The same things were measured in two ways. Each way mixes the same 12 hidden numbers, adds some noise and spreads widely along 5 directions of its own, which tell nothing about the thing.
Some things both ways: the first way, then the second way.
-4 0 7 -7 12 -1 -17 -2 0 20 17 -1 -2 23 -4 7 -5 4 0 7 8 2 4 21 -3 20 -17 -6 8
-9 7 2 7 21 10 -2 7 5 29 48 -13 -4 27 5 12 -23 -7 10 13 -12 4 37 20 -17

4 22 9 2 -3 -18 -6 -4 10 -8 -8 -4 22 -1 6 15 -8 -4 -5 14 21 9 13 7 7 1 -16 19 -17
-32 1 0 -8 5 27 -10 -8 21 24 7 -3 6 6 -12 28 -9 7 -12 -4 -5 5 7 -4 5

-2 4 8 -13 2 3 0 0 7 11 7 13 2 2 -4 8 -5 -21 -8 28 -2 4 2 6 -10 1 -14 -7 -6
-31 6 -13 -12 9 36 11 -4 4 -2 15 1 -5 17 -4 20 10 13 -1 -17 -19 7 35 -13 11

6 -13 -11 -10 8 1 -7 -13 -15 -7 -4 -12 4 16 -6 -2 -1 6 6 6 8 -20 7 5 4 25 -6 16 1
6 2 12 8 26 12 -6 3 2 21 15 -31 2 17 0 8 -11 -18 23 29 6 13 1 6 -24

15 -23 -11 -5 10 1 -19 12 8 -6 -8 -2 1 10 -12 -10 9 10 5 4 -7 -34 9 10 -21 18 -5 15 5
4 -19 28 3 10 9 -29 10 9 -10 -3 -10 18 -22 2 10 18 -3 9 19 -1 15 -9 -16 -21

-21 9 -7 5 -1 7 1 9 12 4 9 3 -3 11 2 4 -6 8 9 -3 -9 6 10 6 1 -7 -8 3 8
-21 -11 3 4 -1 5 -7 -8 5 9 -1 -28 6 14 -6 27 11 -21 10 11 -7 7 -9 -7 3

-22 13 -8 1 -7 10 -5 -5 -31 7 5 -12 -6 3 13 -4 -1 18 7 -5 11 11 8 6 15 18 -2 8 20
-11 -6 10 6 18 -8 -9 -11 11 23 -5 -29 -8 27 -6 0 -28 0 -15 8 13 8 8 43 8

-8 8 -3 -2 -2 3 4 -24 -22 -11 -4 -13 16 10 -8 0 -6 -2 11 13 12 -5 -1 -5 10 14 -7 18 3
3 16 2 -8 17 3 2 -4 -4 14 5 -34 4 15 14 15 6 -27 31 6 2 -2 -14 -17 -22

5 19 -5 -15 49 28 -4 9 -7 14 3 -26 -24 6 10 -5 6 14 -5 -5 22 3 19 19 -12 45 -25 15 7
23 25 12 -13 14 -25 -2 13 -9 -12 -18 -12 17 -16 20 -3 -1 -22 19 17 8 -5 7 10 -30

-8 -11 1 -9 11 9 -2 -7 -8 10 -7 11 -5 -1 -20 -8 11 13 8 7 2 -9 2 1 -5 29 -15 5 8
-27 -3 8 -15 1 18 -1 -5 17 13 12 -12 7 21 -10 18 14 5 10 19 -9 1 3 -21 0

-16 8 -4 1 -4 2 1 -4 9 -3 -10 -6 -3 4 15 5 -8 -4 -2 -11 -8 -11 16 6 7 5 2 15 -10
-2 19 -8 3 9 21 -8 -4 -3 20 17 -20 10 14 -10 27 -20 -13 7 5 6 -1 3 1 -18

6 20 -14 -23 32 9 6 1 -14 -10 -10 -13 -1 17 -2 -1 -11 10 1 4 25 -5 24 8 16 20 -13 15 -16
-32 5 -6 -15 10 39 5 7 0 20 21 -26 13 4 -9 47 -1 -16 11 27 0 9 0 -26 -21

-12 4 -9 -6 16 21 -3 -4 -24 5 -8 -8 -5 8 -12 -9 7 22 17 2 6 -11 12 -1 0 23 -5 10 13
3 13 17 -8 25 -9 -3 13 -5 -8 1 -17 -2 11 11 -9 -14 -3 -15 6 12 7 11 22 -15

8 -19 -24 -23 25 2 -5 -8 -10 -5 4 15 4 14 -12 2 0 16 6 17 13 -14 16 20 1 21 -16 -3 4
-8 -5 11 -6 23 7 -1 2 4 28 18 -21 5 19 6 38 -9 -17 8 22 -10 6 5 8 -26

12 -34 -11 -16 -6 -13 -14 -11 -24 5 -8 -3 9 8 -4 -5 19 13 14 21 1 -25 3 11 -17 28 -11 9 7
16 15 21 -6 32 -12 5 19 -2 1 3 -4 2 -6 17 -20 -22 -1 -2 0 0 7 35 32 -13

-12 9 2 2 15 20 -1 0 1 2 4 7 3 6 -20 -3 -3 1 4 4 -1 -10 4 -2 -3 6 -2 2 -3
-25 -5 0 -19 4 23 3 10 1 -3 13 7 -4 7 2 11 10 10 -14 -27 -12 11 15 -24 11

0 -13 -17 -8 10 5 -14 -2 -21 2 16 -3 0 23 -3 -5 6 1 6 14 -5 -22 4 14 -15 10 1 3 17
12 5 7 -8 24 11 11 20 -19 7 36 -19 -4 -9 17 9 -6 -5 10 -4 -6 3 29 10 -29

-6 -18 5 -12 11 6 -6 -4 6 14 -12 14 2 8 -23 -5 10 7 13 12 -10 -21 4 4 -13 21 -13 -1 -8
8 16 13 -10 6 -23 -10 -1 -1 -4 2 -2 13 20 15 -3 -9 -8 -1 -23 -9 -12 11 -1 -3

0 -1 -7 -8 22 31 -8 -8 6 4 -7 -17 -14 2 1 7 6 2 5 8 -3 -18 19 9 -19 27 -6 6 -2
-16 21 2 11 22 23 -4 -3 10 9 15 -19 -9 13 -2 13 -4 -8 -4 5 -1 13 5 16 -7

-28 22 10 27 3 2 -11 -9 18 -3 15 4 25 8 -16 2 2 -7 7 16 -17 -9 -5 1 -20 -11 -5 6 -4
-25 -16 5 -5 5 38 -7 -7 7 10 20 -20 -4 -1 -3 28 25 3 5 -18 -13 10 -10 -33 2

3 0 5 1 10 9 -1 -1 10 8 7 0 6 4 -8 17 0 3 2 4 5 -6 6 7 -16 8 -13 8 9
-33 1 -1 -2 3 21 -5 -9 16 19 26 -19 -3 10 -6 30 14 -13 13 23 -8 14 4 -23 -6

-5 -1 -12 -5 26 23 -11 -4 6 8 27 19 -8 4 -2 9 -3 0 -16 9 -6 -9 13 16 -12 7 -1 -14 -3
24 0 13 1 24 -28 3 -14 -13 -1 -10 -11 -10 25 8 5 -14 -12 -6 -24 -9 10 21 25 5

18 2 -8 -22 10 9 -11 16 -21 1 -13 -18 -16 15 -2 1 -7 9 5 4 23 -8 18 3 10 22 -2 11 8
3 12 16 -11 8 -14 -10 16 -5 -20 -1 1 15 -12 13 -5 -3 -5 -9 -5 -1 1 20 3 -10

-3 3 -7 2 16 10 -22 -12 5 -2 19 -7 -1 17 2 8 3 -7 -4 25 -3 -7 9 17 -13 14 -5 -1 3
1 11 5 3 26 32 14 11 -4 17 43 -11 -12 2 3 19 -1 1 8 -6 -20 7 26 15 -19

-11 6 14 2 3 1 9 3 21 11 0 15 17 6 -16 7 -14 3 7 -9 1 -1 -2 4 -3 2 -23 5 9
-17 23 -8 -20 11 8 0 24 2 8 18 17 4 17 20 0 -14 -4 -2 -14 -6 0 26 -7 -10

10 -9 -10 -26 13 -4 13 3 1 -2 -8 17 7 2 0 4 -3 -7 -4 7 5 -11 9 10 -8 7 -17 10 -1
0 10 -8 -25 3 -8 0 3 -8 11 -9 -1 11 10 11 18 -16 -5 -1 -16 5 -12 12 1 -11

Other things, the second way, with their names:
k_347: 5 25 -2 -2 23 6 19 11 -10 8 20 -9 -8 34 9 -15 -13 -12 17 -10 -8 6 28 6 -2
k_830: -5 11 3 3 19 0 2 -7 0 2 5 -21 -12 35 -2 -7 -10 -2 -3 2 4 9 17 20 4
k_249: 2 9 1 6 24 21 10 2 -17 1 31 -31 -14 29 -3 16 5 -22 13 14 0 23 8 -11 -18
k_157: -35 -16 -4 -10 -8 -5 -9 -7 10 5 -12 -4 -6 12 2 6 3 1 -19 -29 -2 8 6 -4 32
k_211: -21 -7 -1 -12 2 25 5 0 12 7 4 0 -2 1 -12 17 15 8 6 11 -9 14 16 -15 5
k_894: -19 -17 4 -2 8 7 -7 -10 9 -5 -20 -3 6 21 -8 33 18 -14 7 21 -14 24 7 -16 5
k_696: 16 20 11 -13 27 -11 22 -3 -6 -2 -21 -4 2 13 4 -19 -20 0 1 -26 -8 1 33 22 17
k_976: -18 3 5 -6 4 16 5 17 5 15 10 -6 8 -2 0 26 6 -13 3 10 -13 3 -2 2 -12
k_177: -1 23 9 0 18 0 4 6 6 -6 -10 -1 3 3 8 10 9 -19 8 8 -12 10 8 9 -10
k_631: 14 7 6 -1 27 -12 14 0 -7 -3 -40 -12 -11 14 14 -15 -5 -11 2 -26 2 11 4 30 14
k_738: -3 -4 17 -4 19 15 -1 11 12 -1 -6 7 7 0 -7 -7 -4 12 -1 9 -8 16 27 8 3
k_729: 13 10 19 7 20 0 -8 -5 9 32 17 -18 -2 -1 5 3 -16 -13 9 -10 -5 3 -4 13 -10
k_528: -27 12 -9 -2 14 31 -5 8 4 6 23 -3 -9 25 1 5 -9 1 -10 -13 1 15 15 -8 1
k_418: -1 27 9 -13 35 26 10 10 -15 -1 24 -40 13 16 0 21 -13 -13 11 33 8 3 12 -6 -40
k_935: 5 10 8 8 31 0 5 14 -1 17 16 -13 -11 25 5 -22 -37 2 -8 -2 5 11 34 47 0
k_703: 5 28 2 -13 -1 -15 20 -9 -10 31 31 -15 -7 27 -4 -2 -29 -7 -11 -43 -9 -18 13 11 17
k_683: -25 6 -1 18 -1 20 -8 -15 20 29 38 -14 -10 37 -5 5 -1 0 8 -27 -22 -7 4 4 19
k_576: 0 18 -3 8 10 13 -5 4 0 3 0 -13 8 13 14 24 16 -25 28 0 -12 -5 -14 1 -24
k_954: 0 12 15 -1 18 -3 -21 -18 0 10 25 -40 19 9 8 19 -7 -29 25 8 0 1 0 -34 -22
k_783: -3 16 6 1 17 13 15 7 5 1 23 -1 -8 6 1 -13 8 -1 20 6 -17 13 39 0 1
k_717: -22 8 -1 -10 4 11 10 15 -2 19 39 -5 -12 9 6 2 -12 6 -19 -32 -11 -5 21 14 8
k_56: -23 1 5 6 4 24 -16 -3 10 8 44 -20 3 25 -3 16 3 6 3 0 -12 -5 12 -6 -10
k_678: -25 -17 -4 -7 0 11 7 2 11 30 4 -6 -14 31 -4 -7 -7 9 -3 -20 -4 6 7 9 27
k_362: -15 -16 0 -3 -1 16 -6 -4 5 22 6 6 -4 13 -2 22 0 0 -10 -46 -19 6 -3 -11 20
k_480: 13 6 8 4 22 3 -1 13 -5 -12 -11 -8 1 3 15 -3 13 -18 21 6 -3 14 3 1 -17
k_466: -37 -23 -4 3 25 32 -8 1 2 -2 23 -15 -16 1 -9 18 -17 17 -30 6 6 38 52 14 7
k_64: -16 -2 13 6 14 25 4 -16 16 20 9 -29 0 3 -19 7 -1 1 9 5 -9 11 9 1 16
k_974: 1 14 2 0 16 15 10 6 4 10 1 -11 -7 -2 -8 5 0 -6 10 26 5 15 14 17 -12
k_155: -22 13 1 -18 11 27 8 3 4 15 40 -12 -4 5 0 30 14 -5 10 18 -10 8 13 -28 -21
k_598: -23 -7 -1 -1 12 29 -3 -9 15 21 18 -10 -3 17 -11 32 6 1 10 19 -11 13 16 -6 -6
k_181: -11 0 1 9 33 16 7 -1 4 13 9 -2 -16 36 -4 3 -26 6 -14 -12 -11 21 39 36 13
k_330: 5 -8 6 10 7 -7 -15 6 -5 -8 -4 -4 -6 5 7 -5 -4 -4 -11 -21 1 11 10 20 5
k_196: 17 26 18 9 20 -21 -13 -7 3 11 20 -17 12 30 2 -4 -31 -16 7 9 -3 -5 22 22 -15
k_561: 19 23 17 6 40 21 1 13 2 18 24 -10 8 10 5 -9 -31 -1 13 0 -5 6 26 18 -22
k_294: 0 20 -2 -19 9 14 8 8 -10 -13 -9 -6 8 8 -2 22 11 -12 6 16 6 9 -1 -20 -20
k_303: -5 -3 5 -13 1 -8 -9 13 10 23 4 9 13 2 15 1 -11 -3 10 -13 -11 -9 15 3 -3
k_372: -21 -47 3 4 -8 0 -5 12 -4 1 -22 -21 -13 -10 3 -12 16 -3 -6 -25 6 19 -11 6 33
k_619: 11 36 21 -12 16 -14 -1 1 -8 -20 -7 -18 24 -25 26 4 11 -29 18 -23 -15 -12 -1 -23 -15
k_146: 0 14 5 -12 5 -12 -7 -6 0 13 11 -15 10 18 2 3 -18 -8 4 -4 3 -7 14 -3 -5
k_779: -1 -7 6 -11 -1 -5 19 -15 -8 -9 -36 -27 3 4 -11 7 26 -19 19 3 -2 12 -9 -21 21
k_291: -10 -6 -4 -14 8 -4 6 5 -4 4 -10 2 -8 13 3 -4 -14 7 -15 -18 3 10 28 16 16
k_929: -7 9 15 9 12 7 -21 -15 26 -1 -10 -2 10 2 -6 10 9 -3 11 17 -10 12 8 -2 -2
k_40: -25 -33 3 8 1 13 -11 -8 16 23 -1 -12 -11 23 -16 -1 -12 20 -19 -15 0 11 12 27 31
k_988: -6 7 6 2 9 -3 -9 4 2 -4 -13 -22 12 11 9 4 8 -26 21 13 2 5 -10 -7 -9
k_834: 1 -5 8 -1 4 1 -4 -2 2 -2 -3 -10 2 11 -8 2 6 -1 7 8 0 10 12 0 1
k_586: -33 -11 6 -8 1 3 -3 4 8 5 5 -17 -2 6 -4 3 2 -5 -8 12 4 17 11 -8 13
k_607: -28 -3 -5 -1 -2 4 -23 -11 22 34 24 1 -10 23 -5 12 -19 3 -18 -12 3 10 10 0 12
k_457: -1 14 1 16 42 26 0 9 -4 -1 39 -14 -8 24 1 12 -16 -9 12 34 -5 29 51 19 -30
k_198: 5 17 13 19 15 -24 -22 -14 4 16 19 -39 4 40 5 -6 -27 -27 8 7 8 -3 -2 20 -9
k_999: -18 7 12 14 19 20 -13 17 15 -11 18 3 -9 -12 -4 -15 -7 17 -24 6 0 22 36 32 2
k_795: -9 23 -4 -1 23 6 -1 -14 -3 -2 7 -23 1 25 10 35 2 -22 11 7 -8 4 14 1 -19
k_106: -25 13 11 -15 8 11 -15 -17 20 6 6 -22 9 18 0 20 8 5 -2 8 -1 -9 -8 -13 -9
k_138: -3 24 6 -4 31 14 12 -10 3 28 22 -27 -6 39 8 -1 -20 -2 9 -25 -11 -10 11 15 -1
k_467: 13 21 10 -2 24 -2 2 0 1 14 20 -15 8 19 8 1 -13 -16 28 17 -7 2 24 -1 -22
k_805: 2 19 8 -11 24 16 20 23 -17 0 46 -13 -2 -15 19 15 3 -10 10 -7 -19 1 33 -1 -27
k_154: 17 26 6 8 -7 -28 -17 -16 1 -9 -17 1 13 2 8 2 -1 -18 1 -42 -13 -16 -2 10 10
k_95: 9 22 14 -5 0 -5 6 5 9 2 -12 13 18 16 3 -11 7 -10 19 -22 -25 -12 -1 -9 11
k_338: -26 13 -5 5 29 16 -5 4 15 -7 -8 -9 -15 25 10 -5 6 -7 7 28 9 28 18 11 -7
k_275: 3 7 7 14 21 -24 -5 -9 7 29 4 -29 -1 27 8 -15 -33 -23 17 6 3 5 21 31 5
k_882: -10 -8 -3 -15 17 19 1 -4 -2 9 -7 -20 -1 28 -4 24 1 -4 8 14 8 13 0 -11 -11
k_553: 11 3 18 1 23 -11 0 11 -11 -19 11 3 -3 -4 9 1 -1 -14 -5 -2 -11 26 33 0 -6
k_641: -11 -8 5 7 -2 -10 -6 -8 11 24 -2 -8 -6 28 1 -5 -10 -6 -3 -31 -11 -2 -1 16 27
k_832: -23 0 7 1 -7 8 5 -17 9 18 19 -32 4 21 -16 17 7 -7 6 -5 -15 -9 -3 -4 16
k_10: 12 9 6 2 13 -6 -8 -1 -9 9 2 -31 14 25 2 -1 -24 -12 11 -1 9 -11 2 18 -13
k_234: 0 19 0 -12 16 1 -7 2 -2 -8 -17 -6 14 14 5 26 -5 -14 3 18 5 4 6 2 -24
k_169: 6 9 6 -4 8 -20 -7 -5 -6 -13 -6 -8 2 18 14 4 10 -23 11 -7 -5 6 4 -12 -5
k_322: -6 10 -1 -10 7 -2 10 2 8 25 -5 -3 8 13 4 4 -14 -4 11 -10 -12 -10 17 20 5
k_7: -13 7 8 3 1 -5 -33 0 22 16 8 -11 10 17 0 -12 -24 10 -9 8 16 -9 6 24 -6
k_335: -20 -4 4 -2 3 17 8 -16 7 11 -5 -20 3 11 -12 17 13 -11 13 -10 -17 9 0 -19 22
k_733: -11 -7 6 -5 23 41 1 20 -9 2 23 -25 8 7 2 24 8 -4 13 16 -4 10 3 -13 -28
k_646: -10 2 13 1 17 10 -2 16 14 -10 -11 23 -5 1 2 -25 -5 13 -17 -19 -10 22 31 14 23
k_160: 2 11 11 2 23 -2 2 10 8 3 -4 7 -6 17 7 -10 -10 -2 -5 -4 -8 13 21 26 1
k_681: -26 -2 4 6 11 23 -3 8 8 -9 8 -11 -6 0 -4 2 15 -3 0 13 -2 25 13 -6 4

Some of these things the first way, each followed by its name:
13 -29 -9 -12 -27 -15 1 -4 -21 10 3 -9 7 10 6 5 -2 6 10 6 1 -8 -2 7 1 12 -9 9 14 -> k_275
-9 9 -2 3 5 2 -11 8 0 3 9 -7 -7 11 4 -6 0 -3 -2 5 -1 2 3 9 -3 12 -8 10 6 -> k_40
-25 10 13 11 -2 15 -11 -8 -8 17 -1 -20 0 10 -6 -2 2 9 17 -2 -7 -10 3 2 -9 19 -2 7 8 -> k_681
0 -13 11 4 3 5 -13 -5 16 10 -7 -5 3 -1 -12 0 8 5 6 9 -9 -18 3 6 -18 23 -11 4 -7 -> k_646
-3 -14 2 5 -32 -20 -2 -11 14 -11 -2 4 20 10 -11 12 -3 -6 13 19 -8 -4 -5 -4 2 -12 -7 13 2 -> k_641
0 -7 6 8 -20 -11 -18 -13 -4 4 5 8 20 15 -10 20 -5 2 7 12 -2 -19 8 3 3 -9 12 -2 -3 -> k_553
-11 -4 11 4 6 -1 -9 -11 3 20 9 4 6 5 -6 0 6 9 -2 1 -2 -5 -2 12 -7 26 -17 2 -2 -> k_467
-36 22 16 8 11 24 -5 -11 -20 25 5 -14 -2 8 -5 -6 1 12 15 -1 -1 -2 2 5 -6 24 -7 -1 6 -> k_157
-7 -16 6 3 -38 -26 -8 -6 -1 8 -12 14 12 4 -4 12 -2 8 9 5 -5 -2 3 -1 13 -2 -2 5 2 -> k_196
20 -8 -5 2 -16 10 5 12 6 -5 9 9 4 -7 0 19 -20 -1 -12 -21 10 -9 6 4 4 -8 3 11 29 -> k_607
-2 -12 8 -10 -12 18 12 -12 -6 11 -2 3 8 -5 -7 11 -9 -3 14 6 0 -7 -6 1 -11 10 -14 -1 28 -> k_338
18 -32 -13 -15 -14 -18 -1 2 6 -5 -3 7 9 13 -5 8 5 -4 9 15 -7 -19 1 6 -12 -1 -11 14 6 -> k_935
-12 -10 7 -1 -9 -7 -2 -9 -10 14 -11 7 10 2 -9 -1 8 9 9 -2 -5 -15 1 -2 -2 14 -6 10 -2 -> k_146
-5 15 -9 -12 7 -15 10 -1 -5 -12 -11 13 20 11 -10 3 -3 4 10 14 10 3 10 -3 11 -11 -14 18 -15 -> k_418
12 -4 6 -7 -12 -11 -7 -15 -8 -3 -8 -3 12 2 -2 11 0 -10 -4 17 11 -5 2 1 4 13 -4 15 1 -> k_211
9 0 -10 -5 3 10 0 14 8 -1 10 5 -15 1 1 5 -4 -6 -13 -5 4 -1 6 4 2 4 -3 9 13 -> k_834
9 -2 -3 -5 -4 8 7 7 13 -1 7 14 5 6 -14 16 -15 -9 -4 4 1 -6 4 0 2 -12 -4 2 11 -> k_169
-1 0 12 0 -14 -9 -13 -26 -7 -1 -10 -10 15 8 -8 12 -5 -2 9 20 14 -1 5 1 14 18 -6 10 -3 -> k_160
2 -1 -10 10 -10 -11 -6 4 9 -2 10 -2 6 -6 5 2 13 2 -4 13 -7 4 3 4 -14 -2 -12 18 -7 -> k_64
-4 18 3 -3 31 8 4 11 19 14 19 10 3 4 -2 7 1 -5 -10 0 1 5 6 13 -22 3 -24 2 -2 -> k_291
-5 -4 -4 -4 5 5 9 10 27 4 -1 3 3 7 -10 2 -2 4 15 0 -11 -5 3 3 -15 1 -22 11 3 -> k_988
-20 5 19 8 0 -3 -5 -6 14 18 -9 -8 12 17 -16 6 4 9 23 4 -11 -9 3 0 -12 7 -14 9 -6 -> k_198
5 -42 -30 -16 9 13 14 1 16 -6 10 31 -3 -8 -18 -11 16 5 6 20 -28 -21 -4 3 -28 5 -19 -1 7 -> k_138
-2 -21 -1 -7 1 4 -8 -13 19 -4 -20 -8 -11 2 -19 -7 6 6 9 14 -9 -13 7 -5 6 34 -15 13 -20 -> k_95
-16 15 8 8 21 13 -1 9 0 22 6 -6 3 10 -11 0 8 21 13 -8 1 -2 5 5 -16 14 -18 9 8 -> k_586
7 -10 -1 -7 14 6 -8 -7 11 8 9 12 2 1 -1 10 3 -6 -8 14 0 -10 6 17 -15 17 -14 -3 2 -> k_598
-2 4 -10 -23 5 10 11 -1 -11 -4 -13 11 -7 -1 8 8 -15 4 -3 -2 18 2 17 6 22 13 -4 2 4 -> k_234
10 -42 -34 -17 7 21 4 19 9 1 2 10 -14 -8 -9 -11 19 20 13 8 -27 -30 10 6 -36 8 -11 2 5 -> k_619
-9 -17 16 7 -16 0 -15 -13 14 18 -8 2 4 -14 4 8 11 4 4 7 -9 -10 3 10 -19 25 -10 2 0 -> k_929
-8 -9 -2 4 1 -4 -11 3 7 10 5 9 1 -4 -2 -8 9 11 -1 0 -5 -5 0 9 -7 20 -12 5 1 -> k_738
-9 -2 -7 -1 -13 -10 -4 2 9 -1 -5 1 -1 9 -6 3 11 3 12 18 -9 3 6 -6 -1 -4 -9 15 0 -> k_832
-12 7 -5 -12 33 33 -4 -2 30 0 5 -12 -23 11 -1 1 -9 -7 4 10 -8 -5 11 15 -13 23 -22 0 2 -> k_576
-17 7 -9 8 -9 22 -10 14 -1 2 15 -7 -18 11 9 -2 -14 0 0 -14 -10 -6 7 6 6 -3 11 0 25 -> k_330
-11 -14 -11 5 -6 16 1 1 25 4 10 15 -4 -10 3 12 1 12 6 0 -13 -1 9 11 -13 0 -11 -2 19 -> k_177
-39 13 5 29 -7 18 14 15 41 11 20 25 10 -8 -6 5 -13 1 4 -27 -30 0 -6 0 -14 -26 -8 0 17 -> k_528
-20 -1 -1 -7 -16 -18 0 -2 -3 -1 -15 0 9 17 -2 -7 0 0 12 7 -10 -7 1 -3 7 -1 -8 18 -7 -> k_10
